There are 8 hidden switches. A switch that is on adds its own fixed numbers to the row, and there is some noise. The rows also spread widely along 12 directions, which tell nothing about the answers.
(in the rows, 128 means zero)
Some rows, each with its switches (1 for on, 0 for off) after it:
[156 144 101 140 103 143 211 123 140 163 155 106 118 177 167 110 168 141
  43 144 144 150 122  78 122 155 130  90  95 111  56 152 138 132 118 159
 141 136]
0 1 0 0 1 0 1 1
[125 101 184  95  71 128 163  85 130 129 161  96  73 182 133 115 138 171
 103  79 136 121  91  65 102  74 146 118 121 103  97 116 164 133 124 141
 144 129]
0 1 0 0 0 1 1 1
[157 173 179 112 110 184 185 131  53 116 157 132 155 130 125 107  94 196
 103  80 102 117 151 151 126  97  78 143  50 157  83 111 158 161 135 153
 118 163]
0 1 0 0 0 0 0 0
[121 142 135 113  60 139 127 104 125  97 151 147  82 159 134 147 143 142
 102 105 116 148  48  53 131 134 187 131 118 128 134 139 128 114 121 150
 169 102]
0 0 1 0 1 1 0 1
[192 160 169 101 140 132 144 111 122 112 130 123 140 153 155 146  77 181
 125 107 133 111 202 186 114 110  95 115 120 110  99 124 156 153 105 142
 157 102]
0 0 0 0 0 0 0 1
[186 139 100 102 120 142 130 117  89 122 145  94 111 105 180 139 146 135
  87 132  95 113 137 131  92 133 146 114 135 106  70 151 124 154 106 175
 148 120]
1 1 1 1 0 1 0 1
[171 159 112 104 159 147 134 167  55 115 122 128 185 110 139 112  97 145
 104 134 122 118 189 187 142 123  85 137  78 113 108 105  97 181 131 162
 125 148]
0 1 0 0 0 0 0 1
[115 117 151  96  96 115 149 104 139 134 125 115  94 150 134 130 175 124
 118 137 138 123  93  95 117 110 154 110 122 102 111 120 135 130 126 153
 171 126]
0 0 0 0 0 0 0 1
[191 143 126 112 130 162 135 112 121 104 174  90 135 106 153  98 116 154
 107  79 111 106 163 176  73 129 143  85 153 150  79 180 115 119 111 174
 114 117]
0 1 0 0 0 0 1 0
[132 138 145  80  87 166 169  66 175  82 179 132 159 151 148 159 138 156
 125  70 148 183 137 145  90  95 192 129 104 123  89 217 126 115  93 167
 111 119]
0 0 0 1 0 1 0 0
[165 192 177  95  94 151  90 141 126 129 128 101  97 127 147 105 154 151
 119  61  95 131 156 155 110 152 139  99 149 161  94 163 128 109 140 139
 186 122]
0 1 0 0 0 1 1 1
[ 98 138 168 106 113 153 172 111  91 154 105 118  89 150 133 119 153 138
  98 112 134 108 112  69 137  85 113 121  73  94  85 101 134 167 142 146
 136 179]
0 1 0 0 0 0 1 0
[ 97 150 205  60  74 126 145 130 135 158 115  89  46 183 145 120 174 143
  99  69  98 135 129  70 136  98 142 111 113  88  74 107 171 159 157 135
 178 152]
0 0 1 0 0 1 1 1
[139 126 159 102 133 157 209 112 117  99 159 136 191 176 100 127  77 179
 120 121 141 147 140 159 130  76 121 149  71 114 122 103 162 165 111 153
  86 130]
0 1 0 0 0 0 0 1
[111 128 104  92 120 168 169 117 129 111 149 117 147 151 141 108 146 123
 105  96 146 150 133 113 122 114 163 123  94 101  92 163  93 158 121 169
  95 146]
0 1 0 1 1 0 0 0
[116 173 165  91 105 172 132 125 118 100 123 168 136 173 121 148  81 157
 119  43 144 161 144 115 164  84 145 141  71 114 133 146 111 142 129 130
 109 142]
0 0 0 1 0 0 1 0
[162 139 116 105 133 131 118 144 108 137 120 104 107 143 169 111 121 128
  96 101 118 116 161 113 125 140 136 106 125 102  80 122  94 157 143 149
 142 125]
1 1 1 0 0 0 0 1
[158 128 115 108  84 139 187 118 138 157 178  93 116 144 172 112 183 140
  53 125 124 164 126 113 100 139 148  90 104 138  44 169 137 115 125 170
 147 135]
1 0 0 0 0 1 1 1
[179 145 172 114 103 125  90 125 111 119 151  91  75 136 153 125 129 167
 123 111 103  92 120 146  92 137 125 103 173 133 120 114 169 123 115 136
 202  74]
1 1 0 0 1 0 1 1
[119 131 109 124  94 146 160 102 124 128 135 138 127 145 152 118 163 129
  93 111 157 148 101  68 129 124 160 124  80 120  88 161  80 126 130 156
 132 152]
0 1 0 0 0 0 0 1
[109 173 190  95  88 143  96 119 139 110 106 145 110 136 116 146 160 136
 164  93 131 144 109 140 131 130 158 121 118 149 146 138 130 105 135 126
 195 111]
0 0 0 0 0 0 0 0
[161 122 147  95  43 125 109 113  97 118 186  81  69 130 178 127 175 166
  84  87 102 126  96  93  91 120 148 114 128 120  77 153 148 116 118 157
 189 117]
0 0 1 1 0 1 1 1
[150 126 190 111 102 129 113  60 132 102 118 105 118 148 156 166 122 181
 164 124 173 130 147 151  98 115 123 120 114 126 104 125 146 133  90 124
 190  86]
0 0 1 0 0 1 0 0
[136 128 148 113  33 143 132 107 121 104 200 138  82 161 145 122 146 169
  91  67 119 156  48  62 112 132 177 131 116 167 117 155 135  88 127 149
 174  96]
1 0 0 0 1 1 0 1
[127 119 178  91  77 113 125  91 148 152 123 102  69 187 163 151 160 152
 110 103 162 146 126  82 120 101 141 111 118  88  92 125 148 131 115 123
 190 109]
1 0 0 1 0 1 1 1
[172 134 154 128  96 148 165 102 140 134 168  87 109 172 165 115 120 179
  91  91 126 139 140 121  99 131 137  98 122 142  62 141 159 122 118 139
 138 102]
1 1 1 0 0 0 1 1

New rows, each followed by its switches (1 for on, 0 for off):
[115 135 149 100 106 131 103 170 107 132 117 118 141 162 111 111 152 130
 136 133 161 167 122 145 157 151 129 133  97 131 149  73 114 143 142 123
 179 103]
1 1 0 0 1 1 0 0
[127 116 151 104 140 131 130 106 116 146  79 100 107 155 126 108 126 128
 142 114 179 113 152 112 131 118 117 102 112 107 107  93  91 155 128 133
 144 136]
0 1 0 0 0 1 0 0
[172 140 145  76  96  95  75 198  94 134 150  83 116 151 162 128 158 140
  95 130 105 150 160 167 133 137 124 131 134  82 117  76 154 160 145 134
 211  98]
1 1 1 0 0 1 1 1
[ 96 172 185  67  83 121 125 152 161 141 109 114 107 149 119 125 216 114
 139 116 103 156 120 150 128 139 164 114 130 125 118 130 158 119 151 142
 206 129]
0 0 0 0 0 0 0 1
[149 130 157 121  86 141 194 144 141 165 162  86 145 210 122  65 133 179
  83  80 167 184 156 123 139 144 107  94  81 160  75 114 141 112 141 125
 127 128]
0 1 0 0 0 1 1 1
[180 158 172 116 115 147 142 149 112 143 122  86  79 185 121  70  67 182
 110  57 116 108 158 120 139 170  96  72 141 176  98  86 141 128 139 125
 148  92]
0 0 1 0 1 1 0 1
[130 116  97 135 141 151 191  87 127 106 124 176 158 158 109 155  79 126
 102 158 164 143  79  86 141  99 166 128  82 115 138 124 100 137 100 161
  79 117]
1 0 0 0 0 0 0 1
[145  95 110 130  51 120 159  98 123 130 180 103 119 165 174 111 167 163
  79 109 176 170 102  70 115 148 146 109  79 143  66 149 101 104 120 149
 159 119]
0 0 1 0 0 1 0 1
[124 170 162 125 102 171 140 117 134 148 110  95 114 185 167 110 143 169
 117  71 167 160 174 115 143 159 113 100  74 136  61 147 118 137 127 113
 151 129]
0 1 1 1 1 0 1 0
[160 146 139 128 101 129 100 124 120 140 119  87  61 123 144 114 166 124
 116 116 114  97  91  98 105 156 154  74 166 138 109 120 125 106 128 140
 183 105]
0 1 1 0 0 0 1 0
[143 149 123 130  67 147 166 130 121 125 170 125 108 139 126 122 174 134
  92 121 101 146  49  82 113 148 181 108 118 152 111 135 149 100 127 157
 152 120]
0 1 1 0 0 0 0 0
[150 176 102 114  89 132 119 173 115 148 135 139  96 149 155 107 161 114
  59  80 111 151 117  73 151 152 156 105 112 116  99 152  90 118 157 147
 159 150]
0 1 0 0 0 0 1 1
[162 122 178  77  91 126 130 139 117 126 163  60  87 162 123  96 147 165
 134  93 112 110 131 152  91 120 126 101 167 119 115  95 185 140 118 146
 179  92]
0 1 0 1 1 1 0 0
[141 114 142 129  26 137 118 116  93  89 211 140  86 152 131 103 132 184
 101  68 127 131  34  62 118 131 154 133 110 173 138 132 128  81 130 144
 174  94]
0 0 0 0 1 0 0 1
[ 96 169 167 100 112 169 116 120  90  95  95 170 114 149 123 134  78 151
 129  52 122 128 124  81 170  98 140 150  63 129 126 124  81 157 150 135
 114 151]
0 0 1 0 0 0 0 1
[122 175 177  89  86 143 100 124 137 116 120 120 143 135 152 148 195 146
 156 104 144 166 152 174 118 132 144 136  98 125 110 159 137 123 122 128
 205 123]
0 1 0 1 0 0 0 0
[130 135 186 104  94 154 130  69 106 115 134 105  68 131 171 136 135 170
 127  78 102  91 111  83  90  94 141 129 117 124  68 142 144 148 126 147
 158 128]
1 1 1 0 0 0 0 1
[134 126 179  69  90 148  96 127 111  91 173  80 112 116 132 102 150 157
 137  84 108 120 133 176  89 113 141 116 143 142 114 140 141 132 127 162
 168 108]
0 0 0 0 1 1 1 0
[128 125 186  69 117 137 140  96 141  93 142 136 116 170 111 163  78 157
 129  96 120 134 119 130 118  57 165 140 133  89 145 113 167 154 110 148
 122 102]
1 0 0 0 0 1 1 1
[165 198 203 106 131 171 132 115 143 135 116  95 104 133 128 110 127 160
 136  80  76 107 155 182  92 138 135  84 163 179  86 154 170 112 127 142
 156 107]
1 1 0 0 0 0 1 1
[140 169 175 138 126 147 108 127 150 149  78  95 129 179 135 105 124 154
 152  95 186 157 183 154 149 175 114  80 108 160 100 116 105 111 130  95
 165 100]
0 1 1 0 0 0 1 0
[143 121 200  76 118 146 150 104  90 128 142  63 109 152 177 122 126 194
 127  90 112 101 190 157  97  77  88 138  92  90  45 107 175 194 124 145
 151 136]
1 1 1 1 0 0 0 1
[109 111 154  92  73 141  93 130  98 107 169 100 103 136 157 114 159 146
 114  74 126 141 105 104 115 100 157 136 100 117  99 126 115 138 149 140
 153 129]
1 1 1 0 0 0 1 0
[132 154 175 102  70 164 158 135 112 106 166 106 148 157 100 110 142 175
 131  93 102 168  93 146 120 130 151 135  97 172 120 125 169 115 121 144
 140 114]
0 1 1 1 0 1 0 1
[129 204 178  96 102 158  81 148 119 108 106 162 102 140 120 140 121 135
 130  50 102 137 125 122 148 121 158 128 124 130 146 141 119 122 148 125
 163 131]
0 1 0 0 0 0 1 0
[174 189 169  98 114 150 115 125 150  83 141 165 126 171 125 145  57 169
 130  31 108 141 153 139 127 112 164 127 147 130 144 157 135 120 122 129
 134  95]
0 1 0 0 0 0 0 1
[159 137  95 115 127 145 118 118 162  95 140 135 131 149 124 100  95 118
 121  58 144 140 129 113 118 142 198  93 165 144 132 179  55  98 126 154
  97 100]
0 1 0 0 0 0 0 1
[130 177 155 111 144 179 133 114 121  94 106 122 126 128 120 119 103 143
 142 101  95 109 129 142 118 141 155 115 133 151 114 145 118 146 121 156
 117 113]
0 1 1 0 1 0 0 1
[136 178 117  92 116 153 150 187  72 148 126 140 117 135 150 116 133 119
  65  95  89 141 148 102 169 132 121 122  67 114  79 105 111 171 166 157
 131 168]
1 0 1 0 0 0 0 0
[135 132 123 149  98 164 158  96  99 132 135 107 139  90  98 107 179 127
 117 179 142 132  52 137 102 159 145  86 104 204 113 138 115  82 105 171
 146 121]
0 0 0 0 0 1 1 0
[105 123 172  62  99 119  76 143 143 111 132 105  94 142 130 118 168 114
 157  74 125 133 126 135 113 105 180 125 155 103 136 119 117 134 154 137
 177 111]
1 1 0 0 0 0 0 0
[141 128 136 136 132 155 160  97  85 132 128 122 168 138 164 132 123 166
 101 152 171 136 155 140 126 106  90 135  47 119  73 126 110 159 112 146
 131 139]
1 1 0 0 0 0 1 1
[133 129 175  93  91 157 163  74 159  84 178 137 143 179 149 141  89 188
 115  49 147 158 154 132 109  74 155 135  94 116  93 182 137 129 111 147
 108 120]
0 0 0 0 0 0 1 1
[165 143 140  96 147 144 136 125 131 114 119 130 169 171 124 150  84 148
 137 119 166 160 176 175 134 114 135 127 110 101 134 113 125 154 102 133
 123  97]
1 1 0 1 0 1 0 0
[114 155 165 128  50 145  89 109 112 111 137 100 101 127 154 136 219 160
 150 141 127 143  64 122 106 169 152 131 109 161 114 144 146  99 111 130
 233  94]
0 1 1 1 1 0 0 1
[151  87 202 101 102 129 123  96 103  92 159  66 156 167 128 110  84 217
 159 110 176 134 169 196 107  97  86 129  93 141 112  81 157 143 105 124
 149  84]
0 0 1 0 0 1 1 1
[147 130 107  89 156 125  99 143 108 123  98  98 114 124 145 114 124 103
 107 143 137 108 159 144 131 139 130  97 144  89 114 120  79 166 124 167
 147 123]
0 0 0 0 1 1 1 1
[141 124 152 103  88 138 144 148  57 150 141  91  78 152 144  81 132 162
  85  73 121 112 125  68 138 116  98 118  82 124  76  75 122 163 157 141
 148 160]
0 1 1 0 0 1 0 0
[157 153 156 116 124 171 135 150  89 122 130  90 167 157 114  95  91 173
 125  88 146 155 171 178 141 136 101 113  83 160 106 103 123 142 122 129
 111 121]
0 1 1 1 0 1 1 0
[129 123 165 107 112 164  99  77 142  67 155  83 154 111 136 115 133 162
 171  93 131 130 132 190  71 118 175 116 144 165 109 181 110 108 104 156
 126  90]
0 1 1 0 0 0 1 1
[126 157 103  79 118 185 122 136 117  89 158 142 127 132 154 127  90 119
  86  26  97 152 142 106 136 101 194 121 104 118  90 197  67 147 141 172
  62 147]
1 0 1 1 0 0 1 0
[140 100 156  98  88 123 118 103  71 120 147  87  78 147 183 130 140 172
 108 113 146 101 130  84 112 103  98 140  93  74  79  89 133 182 119 142
 184 129]
0 1 1 0 1 1 0 0
[164 144 126  94  76 129 122 189 117 116 208 107 104 151 126  98 148 140
  73  93  69 144  87 131 115 137 169 115 159 133 132 120 164 117 144 161
 160  95]
1 1 0 0 1 0 1 1
[101 195 194  88 130 166 107 138 114  92  90 153 166 121  86 140 134 135
 176 114 104 139 125 188 139 117 147 152 103 149 160 125 133 139 131 140
 158 127]
0 1 0 0 0 0 0 1
[132 146 159  95 100 174 102 106 131  73 165 100 150 106 140 114 132 155
 148  68 118 143 143 187  92 128 170 113 124 173 101 188 103 107 122 160
 125 110]
0 0 1 0 0 0 1 0
[145 124 155  96 112  94 147 118 114 165  88  94  56 168 147 139 150 132
 100 154 130  98 119  73 132 122 117  97 128  70  98  65 155 164 128 139
 191 124]
0 0 1 0 0 1 0 1
[141 157 118 118 125 143 147 155  88 144 111 138 151 144 127 126 136 125
  87 142 150 156 134 119 159 129 114 124  69 107 117 101 107 153 129 141
 142 152]
0 1 0 0 0 1 1 0
[199 176 153 130 109 171 171 107 101 110 179 122 144 130 151 122  97 194
  88  87  94 118 148 159  94 118 115 115 109 160  78 166 163 124 107 161
 129 123]
0 1 0 0 0 0 1 1
[136 173 154 132  85 139  85 133  89 114 128 135 126 133 176 171 168 159
 113 163 128 152 105 132 137 152 123 153  80 120 116 121 145 139 116 122
 223 101]
1 1 1 0 1 0 1 1
[127 153 128 115 110 165 143  95 145 114 122 146 141 145 130 127 130 130
 122  83 160 162 124 106 127 131 173 118 100 142 110 171  78 118 119 146
 118 134]
0 1 0 0 0 1 0 0
[134 128  89 101 130 141 161 160 157 137 144 112 133 142  96  86 156  81
 104 119 115 148  94 123 116 149 202  80 163 141 128 132 100 111 142 171
 101 115]
1 1 0 0 0 0 0 0
[154 154 136 111 132 180 140 129 157 121 145  98 163 149 118  85 104 144
 131  61 146 163 175 195 115 153 154  75 128 191  95 179  94  97 123 148
  88 102]
1 0 0 1 0 0 1 0
[175 166 172 102 101 158  70 113  95  98 151 118  92 101 164 134 117 164
 129  58  94  98 141 151  89 114 140 117 152 147 106 159 124 121 124 145
 171 107]
1 1 0 0 0 0 1 0
[168 131  80  94 120 133 115 135  94 110 150 129 111 115 167 121 114 116
  63  93 118 122 140  98 122 116 154 108 126  96  95 166  62 145 130 182
 118 144]
0 0 0 0 0 1 1 1
[132 146 144 112 118 154 172 125 124 130 130 129  72 186 128 119  88 144
  89  84  96 113  91  51 139 119 161 114 128 110 109 104 146 155 138 145
 113 117]
1 1 1 0 1 0 0 1
[147 148 205 110 128 162  93  96 113 109 103 100  87 124 102  99  84 166
 173  61 130  74 135 158 107 118 119  81 158 181 131 116 123 106 125 131
 145  99]
0 0 0 0 0 0 1 0
[128 108 134  84 146 170 168  91  92 112 135  69 107 114 136  98 111 140
 107 101  98  78 137 125  96  82 137  97 116 107  64 143 115 174 120 191
  70 155]
0 0 1 1 0 0 1 1
[104 153 170  87 146 131 108 101 178 146  63  90 108 147 161 154 179 103
 150 143 154 143 181 161 120 136 155  87 132  92  80 142 122 149 126 130
 177 115]
1 0 1 0 0 0 1 0
[121 188 185 106 101 150 125  99 148 107  96 149 111 143 129 168 142 144
 149 116 111 140 108 131 127 133 168 123 118 140 126 148 152 118 118 133
 177 108]
0 0 1 0 0 0 0 1
[158 124  95  65 171 140 164 164 123 100 163 131 175 141 117 133  71 111
  84 125 107 138 167 181 126  78 161 119 129  67 129 118 126 182 123 186
  64 126]
1 0 0 0 0 0 1 0
[167 107 117 105 144 152 119 128  63 118 150  87 117  95 151  77 102 141
 113  85 123  76 157 140  96 111 112 100 124 139  81 121  78 156 138 173
 107 138]
1 1 0 0 0 0 0 0
[150 146 104 132  75 144 126 146 161 122 160 102 144 168 136  91 164 136
 118  84 150 189 113 129 121 190 185  90 128 178 111 167  92  69 127 135
 146  90]
0 1 1 1 0 0 0 1
[186 161 136  96 144 135 123 147 103 131 116  90 112 107 128 125 136 131
 114 150  91  88 148 188 102 133 120  82 163 117 111 121 152 139 110 170
 163 111]
0 0 0 1 0 0 1 1
[130 197 161 110 149 181 110 120 104 102  82 128 108 107 122 132 113 130
 149 105  88  92 127 145 123 147 146 111 137 149 121 135 117 151 125 151
 143 120]
0 1 1 0 1 0 0 0
[135 158 149  88 112 175 189  87 109  77 171 165 187 121 137 183 126 159
 106 127 112 162 123 155 106  68 157 176  64 100 104 169 159 169  96 178
 112 154]
0 1 0 0 0 1 0 0
[125 178 182  94 123 175 160 122 134  87 138 169 158 174 107 172  59 164
 121  85 111 169 136 150 151  84 160 147  82 123 137 126 166 153 121 136
  94 112]
1 0 1 0 0 0 1 0
[108 151 168 118 143 173 194  93 120 129 100 147 164 167 122 137 103 159
 127 124 156 148 144 124 144  94 119 142  49 127  96 120 127 164 119 140
 101 146]
1 1 0 0 0 0 0 1
[136 138 152  74  94 138 101 102 153  80 157 128 128 145 148 137 131 145
 138  55 131 152 139 134 100 101 190 137 145 112 121 181 105 126 121 151
 146 112]
0 1 0 0 0 1 0 1
[180 160 145  96 145 161  94 110 108 125 106  81  83 110 155 126 101 136
 123  85 100  89 167 154  97 137 139  73 168 139  83 150 112 139 112 158
 135 104]
1 0 1 1 0 1 1 0
[183 159 143  72 116 133  84 179 106 100 153  78 128 114 135  91 129 142
 127  74  71 124 170 198 102 148 146 108 171 143 112 127 127 139 141 161
 160 102]
0 1 1 0 0 1 0 1
[160 137 152  90 103 160 140 114 109 100 176  87  97  80 114  83 144 141
 130  81  66  78  97 160  63 122 165  83 175 183 102 158 141 104 127 191
 129 118]
0 0 0 0 0 0 0 0
[169 182 137  99 153 144 124 155 120 114 102 128 160 135 115 138 111 133
 137 134 113 130 161 195 131 138 133 115 136 116 142 122 133 143 112 148
 148 108]
0 1 0 1 0 0 0 1
[156 169 129 134  94 155 172 125 101 141 140 131 159 127 137 136 165 147
  86 160 145 169 114 146 131 152 116 110  64 159  92 142 135 114 111 154
 162 135]
0 0 0 0 0 1 1 0
[149 132 171  80 136 139 124 137 109 102 142 102 162 138 107 132 109 154
 138 139 114 134 147 205 111  93 131 139 127 115 140  94 160 158 114 153
 139 101]
1 1 0 0 0 1 1 1
[118 165 135  68 146 159 121 123 136  83 114 141 126 109 103 163 130  92
 127 140  87 125 104 156 114 106 197 123 157  93 156 152 131 158 108 181
 126 117]
0 0 0 0 1 1 1 0
[173 169 202  69 137 133 145 112 123 123 107 101  93 147 141 163  98 162
 132 108  89  96 180 166 108  99 115 110 144  90  95  99 198 179 114 145
 167 114]
0 0 1 0 0 1 0 0
[128 142 127  98 108 134 132 138  97 106 137 157 108 169 145 160  99 135
  82  94 130 141 113  65 158  80 153 149  86  53 129 105 120 176 134 138
 123 144]
0 1 1 0 0 0 1 0
[122 132 129 109  72 143 151 144  87 124 173 126 147 154 175 122 163 161
  78 104 132 175 127 102 140 121 130 155  42 118  71 130 117 151 146 146
 151 149]
1 1 1 0 0 0 0 1
[183 154 147 124  87 166 151  75 133  98 190 114  80 150 187 139  92 191
  76  63  93 115 119  96  84 127 155 103 136 147  58 191 154 118 104 160
 134  93]
1 0 1 0 1 0 1 1
[169 174 160 109 139 149 170 166  93 148 107 111 101 174 111  94  72 160
  97  85  88  98 154 116 152 129 101 100 119 128 103  68 155 164 148 139
 120 131]
0 1 1 0 0 0 0 1
[157 156 116  90 109 165 118 121  94  70 184 143 139  93 170 169 124 136
  87 101  72 134 116 142  95  89 184 151 117  99 102 180 129 156 116 179
 122 129]
1 1 1 0 0 0 1 0
[122 115 196 104  73 158 140  84 108 102 162 117 105 159 110 109  99 189
 132  52 153 132 101 103 117  81 131 123  94 157 117 120 135 117 124 134
 129 123]
0 0 0 0 0 1 1 0
[138 196 152 103 153 203 148  99 145  94 100 125 110 132 111 135  93 131
 146  73  78 105 127 139 107 135 182  97 159 145 112 174 132 143 107 163
  94 112]
0 1 1 1 1 0 0 0
